The rows of a group lie close to one hidden flat surface of 10 dimensions, which may be shifted away from zero. Surfaces can cross.
Known rows, each followed by its group:
[  7  20  -6  -1 -14  -2   1   0   9  -2 -10 -24  16  -3 -12 -17  -2]
C
[-27  19  -6  13 -15  -9  -2  -2  24  -5   3  10  22   0   9   9  -5]
W
[ 26 -12  -4 -15  17   9  15   6  -9  -3  -8  13  -9  -6   2   0  21]
B
[-33   3 -11   5  12   6  -8  -7  12  13   3 -10   2   1   9   4 -12]
S
[ 10 -17  12  16  11   0  20   0   0  13 -20  -2 -21  13 -10  -4  12]
B
[ 27  13  -2 -15  12   2   9  11  -4 -16  -6  -4   2  -3  -5 -13  16]
C
[-52   2  -7  19   7  -5   3   2  27  16   7 -11 -16  -9  -5  -1 -11]
S
[ 24 -10  12  26  16  -3  -7  14 -21 -16 -20 -14  -9  22 -10 -13  10]
C
[-21  21 -17 -17   5 -13  -8  -5  14 -12   3   5   4  -4   1   6  12]
A
[ 16 -16  18  12  10  -5  24   2  12   0 -20   3 -18   5   0 -18  11]
F
[-11  -3  28  -8  -5  10  -4  15  18 -16  12  -8   1  -9 -20  15   5]
C
[ -1  -7  -6  -1 -14  10 -13  -5 -17  -2   9  11  22 -13   8  16  -4]
A
[-18   0  -9   0   8   1  -1  -3  -3 -16  -1  29   0 -23  15   3   7]
F
[ 13  25 -22 -26  -7   4   9 -14  -9   8  -7  13 -10  -6  10  -9 -15]
B
[  5   5   4  11   3  -3  -8   0  -5 -19 -16  -3  -5  -5   2 -20  -5]
B
[ 13 -18  -6  23  -4 -19   3   1 -13   6  -1  15  -1   4  12 -10   7]
C
[  3   0 -16   2 -23  -2  13  -3  13  12   2  14  13 -20  13 -10  -5]
C
[ -5   6  -7  -8   2  15  -5 -14 -10   4  -1   2  14   0  13   9 -12]
F
[  1   4  10  18  -8   2  -9   4  13   0 -10 -16   5  21  -1  -6 -21]
W
[ 37 -18  15 -11   6  12   9  -4 -28  -2   4  10   7  -3   8   1   8]
F
[-16   0   2  19  -2  -5   5   1   6  24  27 -16  21   5   6   2 -11]
Q
[ 17  11 -11  -7   6   5  -7   7 -12  -8   5   5  11   5  14  -2  -5]
W
[ -8  22  -9  25   6  -3  12   2 -20   9  -7   4 -20  10  -8   2  -9]
W
[  5 -24  11  20   0  15  15   0  -9   7  -4   0  23 -11   0   7  15]
Q
[ -7  11  -6  -2 -10   7 -14  16  22  -5   3 -16   5   1  -6  -5 -14]
F
[  9   4   3 -10   0  26   3  26  14   5  11 -15  11   6  -4   9 -11]
C
[ -7 -20   1   6   5  10   6  -7  -5   5   0  -8  30 -19  -1   6  18]
Q
[ 13 -18  13  14  -1  18  -5   2  -5  10 -13 -11 -10  18   0  -2 -22]
W
[-14 -12  -1  -1  21   8  11  -9  13   5 -17  -4   2   1   0   5  18]
F
[ -3  -2 -12  32   4   2   6  18 -20   4  10   7  13  -7   1   6   7]
B
[ -4  -5  -4  28  10  -8  20  11 -13  -5  -3  11   1 -20  -8  -6  27]
B
[ -3   6 -19 -12  -7  -5   8 -23 -12  11   5   3  30 -17   8   4  11]
Q
[ 19  19 -13  -4   2 -11  10   6   2 -11 -15   4 -11  -3   2 -27   6]
Q
[  0 -25  12  16   0 -10   9  11  24  -7  -3  15   2  -2   6  -2  19]
W
[-11  -1  -7 -20   7 -23 -23 -29  11  -8  -6   5  -5  10  24 -13  -7]
S
[-32   0 -16 -14  -6  -1 -26 -13  23 -10  -7  -2   4 -20  10  -5 -12]
S
[ -2  12   4  -6  -4   2  -1 -24  -8 -12 -18 -11  23  -6  -9   5  13]
S
[ 13  -7   1 -10 -17  -2  12  -9  -5 -12  -9  21  13 -24  -5   8  25]
A
[-19  -3  13  13  -4 -19 -23   8  -6   4  32  -6 -13  17  -3  11 -14]
F
[  6   0 -14   9  -4  16   2  13 -15   6  14   3  29 -15   8   5  -3]
Q
[-31 -17   2   2   7   1 -24 -20  -4  -7 -19  -6   2   0  -6  19   7]
C
[-19  -4   3  -2  22 -17 -12  14  14 -20   8  -6 -17  -9  -5 -13  14]
Q
[ -5  -6  -3   3   4  15 -20 -16 -24   4  -6 -14  10   1   8   1 -20]
A
[  1   6 -13   9   7  22  -9  -1 -27  -7 -22   4 -10  -9   3  -8 -18]
W
[ 38  11   9   0 -14  -4  19  15   8   1   3  11   1  15   9 -11  -6]
F
[  2  -9  10   3   5  -9  -9  17  -3 -19  13   9  -8  -6  -3   1  14]
S
[-22   4  -1  19 -11   6  -6   2   1   0 -14 -14  -4  -5 -25   7  -3]
W
[ -5   3   0  19  -4  -4   7  22  13   0   9  12 -20  -6   8 -15 -18]
C
[  3   2  13  37  -7 -10  22  15  -3  -9  -3  17  -9 -12  -3 -11   6]
Q
[  1  -7  -6  17 -12 -14 -37   6   3  -8 -15  -5  -1  35  -1   4  -9]
B
[-11  -3   5  21  16   1 -22  -7 -15 -23 -26 -15  -8  -2  -2 -21  -7]
B
[ 12  14  14 -11  -9 -31   0  -6   0 -12  15  11 -22  -2   4 -19  -4]
S
[  7 -13   8  -7  14   8  -6   2 -15  -4   0  -9  -4   0  -7   2   5]
A
[-15  25   0  29  -3 -10  -9  11   3  -5  -2 -18  -2  22 -16   1  -9]
W
[24  5 -6 14 -2 20  9 30  4 -7 -6 12 15 13  6  9 -1]
F
[-35  14 -16  25  17 -27 -18  -6 -11  -5   9 -14  -2  -1   3 -16  -3]
Q
[  6   6   4   5  14 -16 -10  -6 -13 -32  -3  -2  11 -19  11 -26  11]
B
[ 32  10 -12  -5   5  13   5   8 -24 -12 -18   9   1  -4   1  -7   3]
S
[ -7 -10   1  -5  -3  -7   2  -2 -10  15  10 -10 -21 -10 -18  -1   3]
W
[-13   3   0  15  -6  -7   3  -2   9   0  -6   3   9  13  -9  19  14]
F
[-26   5  -8  -7  11 -17  -6 -20  15  -4 -17 -16  -7  -1 -11  -8  14]
F
[-13  21  33 -22 -11  -8  -8 -20   8  -6  20 -21   2  11 -13  11 -14]
C
[ 12  -5  19  17   8  -2  15   1 -14   6  -7  -4 -28   8  -8 -14  -7]
A
[  5  -3  -6  18  -4  10  -3  15   9  -6 -24 -18   2  -2 -14 -13   1]
Q
[ 20  -7  12   4 -10  13   5  20   5   1  -2 -24   1  -4 -22 -11   0]
W
[ -7  -8  -7  13  14  -8 -10 -20 -36   7  -1   0  -3   4  11  -2  -3]
A
[-24  31  -4 -16  -8  -2   5 -18   1  11  24  -9  14 -15   0   5 -12]
S
[  4  11  23  -9 -14  -5 -24  -2   5 -18   2  -1 -15  20  -6   3 -20]
A
[ -8   7 -11  10 -12  20   1   8  -6  -8  -6  -1  18 -30  -3  -2  -7]
B
[-21   0   0   8  12 -25   2 -25  -8  -7  -7  -1   0 -13   3 -11  18]
Q
[ 24  -5  26   6 -23  15   4  -6  -8   4  -3  -4   9   5   3  -4 -25]
F
[-11  -8 -15   9   5 -21  -7  -2  -5  -8  -2  11  -4 -11   1  -4  19]
C
[ 12 -13  -1   8   6  27   7   9   6   1 -20  -5  24   3   4   7   7]
A
[ 20  -1   0   4   6   9 -13  40  -5 -16  23  -4   7   0   2  -6  -5]
W
[ 28  -3  39  -2 -27   1   7   1   6   0  13  -6  13  14  -7   5  -8]
S
[-5 -9 -4  0 23  5 16 10  1  7  4 -7 -4 -7 -9  1 22]
A
[ -7   4  -8   2  -5  -1 -20  14   7  -9  -8  -6 -18   6 -11  -3  -9]
Q
[  6  18  15   1 -12 -17  -5 -21 -10   1   5  -8   1  23  -3   2 -13]
S
[ -7   0 -24 -22  -4 -26  -7 -16   5 -10 -13  16  -5  -7  -7   6  34]
B
[-12  17  11   6 -12  -5   6 -18   4   7  -8 -12 -18   2  -9 -12 -21]
A
[ 12  -1 -15 -23  -1   1  -5   6  -2  -4   0  16  -8  -6   0   7  10]
B
[-32   4   4   9  -6  -3 -15   2  18   4  12  -9  -8   0   1  -2 -27]
S
[ -6   4  23 -19 -13  10   6   2  24 -14   3 -17  15 -16 -25  11  16]
C
[ -3 -13 -14  -5  25  17 -14   7  -6  -7  -7  -8  19   0   5   8  13]
A

New rows, each followed by its group:
[ -9  -8  -5  -2   9 -21  -8 -23  -2  -8 -12  17 -16  -5  17 -14   5]
W
[ 14 -22   6   0   6   1  10  10 -11  13   6  -1 -16   3 -13   6  14]
W
[-12  15   0  -1  -2 -30   3 -14  17   6   5   7  -8  20   3   4   6]
A
[ -3 -14   8  12  11  24   7   6  -2   6  -2   9   3   2  15   7 -13]
F
[ -5   7   2  10   7  -4  -6   7   8   5   6  -2  -6  28   7   5 -13]
A
[ 36  19 -11  -7 -24   3  -6   3 -24  -4  -8   9   6  15  -8   8  -6]
S
[ -5  -1 -11  10  -2  18   0  18 -14  -6   0   7  -5 -28  -7  -1  -2]
W
[-17   3   1   3 -10  -6 -28  -8  17 -17 -13 -16   8   1   2 -13 -15]
W
[  3  11  -2 -18 -18 -12   0 -12   1  -9   7  -6  22 -20  -8  -2  15]
C
[ -1  -8  -7  -6 -10  -9 -18 -15  12  -2 -19   3   5  16   4   7   3]
S
[ -2 -15  14   5 -10  16  -4  -8   1  -3 -22 -21  23  -2 -24  16  16]
F
[-14 -13   0  15  -7   7   5  -1   1  13   0  15  -7  -4   6  11  -9]
W
[-13  -7 -17  14   7 -30 -20 -13  -8  -6 -16   2  -3  16  -5   6  25]
B
[-20  -8  -1   4  -5  -3 -21 -14   4 -13 -14  -3  15  -2  -3  11  10]
A
[ -2   5  -8   1  -5  11  -7  -8   0   1  -2  13  12   5  24   2 -25]
W
[  1  20  14 -12   4  14   6  -8  12 -15 -25 -12 -13  -5  -3 -18 -16]
C
[-14   2  13   6  23 -11 -29  -2 -13 -35   0  -3 -16  -5  12 -21 -13]
S
[  4   6  -9 -10 -13   0  -6  -2  11  -9 -21   5 -13  -3  -6  -6  -5]
B
[ 12   9  -8 -13   3 -15   1   1  -2 -13  -1  -3   6  -8  -7 -11  21]
W
[  1  11 -17   3   1  11  20   4 -21   8   0  15  -8 -22  -3   2   2]
W
[-39   2  -2  12  10  -4   5 -11  22  13  -5 -12  -6  -2  -2  -5  -5]
S
[ 18   4  13  13   8   7  19   1 -15  -8 -18  -5  -2   1 -12  -8  13]
S
[ 10  -8   0 -21 -15  -5  18 -18   4   3   4  24  13 -23  12   2  14]
C
[  1   9 -10 -26   2  -6  -7 -19  -1   9   4  -6   2   6   8  -1  -7]
Q
[ 11 -14  23  -9  -2  11   2  -4  18  -4 -19 -18   4  12 -15   3   8]
A
[ 14   1  -5 -13   0  -7 -23  10  -7 -25   6  14 -12  -6  14 -15 -11]
S
[  5  20  -2  -2  -3  13  22  -9  17   3 -28 -10   0  -3  -4 -17  -6]
A
[-24   7  -9  29 -18 -12  10 -10  12  13  -3  10  11   1   6   7  -6]
A
[-17  23 -12 -22   3   6 -28 -21   2 -16 -15 -15   6  -2   3  -4 -16]
A
[  6  13  -3   1   6 -22   4 -10   3   7  10  15   0  25  24  -4  -6]
W
[  8  10  -4   4  10  -4  -2 -16  -9  -7 -34  -3  10  33  -7  15  19]
W
[-10  19   3   5 -12 -15  21 -11  30  11   1  15  -9   5  18 -13 -15]
F
[ -2 -14  -2  11  17  21   3  17  10  -2 -16   9 -17  -2   8  -2  -5]
C
[ 11  13  14  -1  -9  17   6   8  11 -17 -19 -16   2 -12 -11 -17  -8]
C
[  0  -7 -18  16  11  23   4  -4  -8  10 -20  -4  28  -1  15   1  -1]
A
[ 28 -21  14 -15   2   9   9   0 -15   8  14   1  19   3  -3  17  20]
F
[ -4  11  -2   3 -14  -7  14 -11  -2   2   5  10  12 -15   4  -1   2]
Q
[ -7   7  -4  19  -5 -12 -21   4   3 -21 -10  19   2  16  11   7  -4]
A
[  0 -18  16  22 -25  -7  -1 -18  -4  -5 -16   5   9 -13   0  -8  -1]
C
[-10   5  20  27  -2 -12 -15  13   4  -8  -1 -27 -11  19 -22  -7  -7]
C
[  3   4  -6  -8  13  -6  10   8 -13   4  21  13  -8 -10   8  -1   7]
B
[ 18 -10  13   1  21  16   9  14   0 -15 -19   0 -12   3  -2  -6  10]
C
[ 16  13   9   3 -32  -4  17  -3  15  -8 -11  11  12  -7  -2  -7  -2]
F
[-14   7  -8   3   6  -8   4   0  -5   6  12   2   3   1  -9  14  16]
S
[ 22  14 -11  -4  -6  12   6   6 -11 -15 -17  11   2 -13   4 -13  -5]
Q
[ -4  -8 -15  17  11  37 -16  15 -14  -8 -23  -9  20   1  -4  15  -2]
S
[  9 -13  -9   8  13  -3   4  15  -4  -7 -13  11 -11  -1  -5  -1  23]
S
[ -3  16  20  13   4  17 -12  15   7 -17 -13 -25 -15  11 -12 -13 -27]
C
[-15 -13  -3  -9 -15  10 -11 -20  11  -2 -18   1   9 -25   4  -3  -7]
W
[ 24   3 -19  -1  16   6   0  20 -20  -5  -2  16 -16   3  12 -10  -4]
S
[-10  -6 -16  15  12  41  -8  12  -3   1 -25 -13  17  -2   1   8 -11]
S
[-18   8  -3   9 -22   4   8 -17   9  17  -2  -3  16  -9   0   6 -13]
A
[-22  -3   6 -11   7  -8 -15  -2   7 -22  -4  -3 -15 -22 -11  -8  10]
B
[ -2 -22  -2   2  -2  25   1 -12 -12  18  -7  20  -3   1  21  17 -19]
W
[ 31   8  -6  -6   4  -2  -2 -11 -33  -9  -3  16   1   1  25 -20 -14]
C
[-22  -8 -13 -10  32   5   3   6  18  -2 -10  10 -23   2   3   9  17]
C
[-16   0 -22  20  14  -2 -18   3 -31  -8   8   1  17  -9   7   6   6]
B
[  2   2 -13  -7  -5  -8  -1   1  -8  -6  -2   9   9  -2 -13  18  29]
S
[ -9 -11  -1  20  -5  13   0  33  13  -6  10  19 -14 -21   9  -5 -15]
C
[ -5  -8   7   7 -10   8 -14  -7  16 -10 -21  -8   6  -2   9 -14 -18]
W
[  0 -15   8  14   1  14 -31  -2 -27 -16  -9  -5  10   3   2   7 -14]
C
[  0 -13   3   6  11  25  12   5  -3  10  -2  -9  31   8  -8  28  20]
S
[ 20   7  -1  15   5  11  11  28 -14   8  14   1  -3  12  -3   6  -5]
W
[ 17  -7   7 -12   2  -8 -16   1  10  -6   4 -11  15  24   4   2   3]
W
[  9   3  -9  19 -20 -10  13   3 -14  -9 -21  27 -11  -9 -14   4  19]
Q
[ -3  13 -15  -6   3 -17  -4  10  -4 -16  13   7  -4 -28   6 -22   3]
W
[  3   9  -4  -1   6 -12 -10  -4 -16   5   2 -15 -12  17 -12  -2  -1]
W
[ -8   6 -14  -1  13  25   5  11  13   6  -2   6  13   5  17  11  -9]
F
[  5   5 -17  11 -25  26   1  14   3   3 -17   4  12 -14  -5   5 -12]
B
[-14   2  -7   6  21   4  -7  27  14  -2   8  -5 -16  11  -4   3  -2]
C
[-13  20 -10   4 -12  -6  18 -15  14   8   0  20  12  -2  19   2  -8]
W
[  0   8  14   2  21  -3   4  -8 -16  -3  11  -6   5   8   5   1   0]
S
[ -9  26 -11  18  19   6   0  14 -37   4  22  -3  -4  12  -7  16  -6]
S
[  2  18  -5  -8 -18   0  17  15  10   4  15   6 -16 -24  -7 -14 -12]
S
[  3  18  -4   3   9 -33  -4   3 -12  -5  28  12 -13  10  18 -13  -6]
B
[-10  16  -6  12  -8   7  -8  -8   9   3 -20 -16  -3   6   2 -17 -29]
C
[ -8  -7 -18  -5 -10 -15   2  -1  20  10  -8  10  -7   4  -6   7  17]
S
[ 15  -5  -4 -28  -9  12  -2 -16 -17  17   1 -18  -5 -13 -10  -6 -10]
W
[ 20 -24  12   3   9   1 -17   5  -2  -6  -9  -5  -5  24   7  -3  -2]
W
[-10  -3   0  -7  -8   4 -21 -17   1   1  -9 -10   1   0   4  -3 -17]
W
[ 29 -10   1  -4  10   6 -13  -1   0 -17 -16  10  13  16  28 -11  -6]
W
[  2  -8 -12 -16  19   3  15  -3  17  13   2   6  -2  -4  22 -12   3]
S
[-14   0   3 -21  -2 -22   6 -22  21   2  10   2   3  -7   8  -3  12]
S
[ 11 -16  -4   2  -5  19 -16  -7 -29  -1   1   7  25  -5  13  13  -6]
A
[ -5 -23  20  17  19  -3   2   8   3   1  -2  -4 -21   9  -3  -7   4]
F
[ -8  15  -4   6  16   7   7   1 -19 -12  -5  -3   4 -17 -11  -1  13]
S
[  7 -25  -2   7  -7   5  -9   9  14   9  -9   3   9  26  -1  20   9]
S
[  8 -22 -24 -18  19  18   1   5  18  16  -4  12  12   5  28   5   2]
S
[ 30  11  -6  -3   0   1  -8   9 -31 -16  -2  11  -2   7   1   0   2]
S
[ 23  -4  -2  -8 -12  11 -25   1  -9 -25 -21   4  11   2   3  -4  -4]
S
[ -5 -13   2 -10  -2  20 -12  -1   0 -14 -12 -10  16 -25  -9   2   7]
F
[ -4  -6  13  -6 -18   1  30   2  36   5   0  17  -4 -23   1  -4   7]
C
[ 15   9  12 -15  -3  -2  19   1  14   3  -1  -1 -10   8  -7  -2   5]
A
[-31   9   0  11  22   3   3 -11 -22  13  17  -9 -11 -13   4  -4 -17]
B
[-13  -3   9   5  -2   7 -12  13   7  -9   2  -7  -5  -2 -13   9  -2]
A
[20  0 14 -7 -6  1 13  4 -5  7 14  7 -7  8  1  5 -4]
A
[-13 -23   0 -20   6  15  18 -16  25  18  -6  20  -1  -6  13  19  10]
C
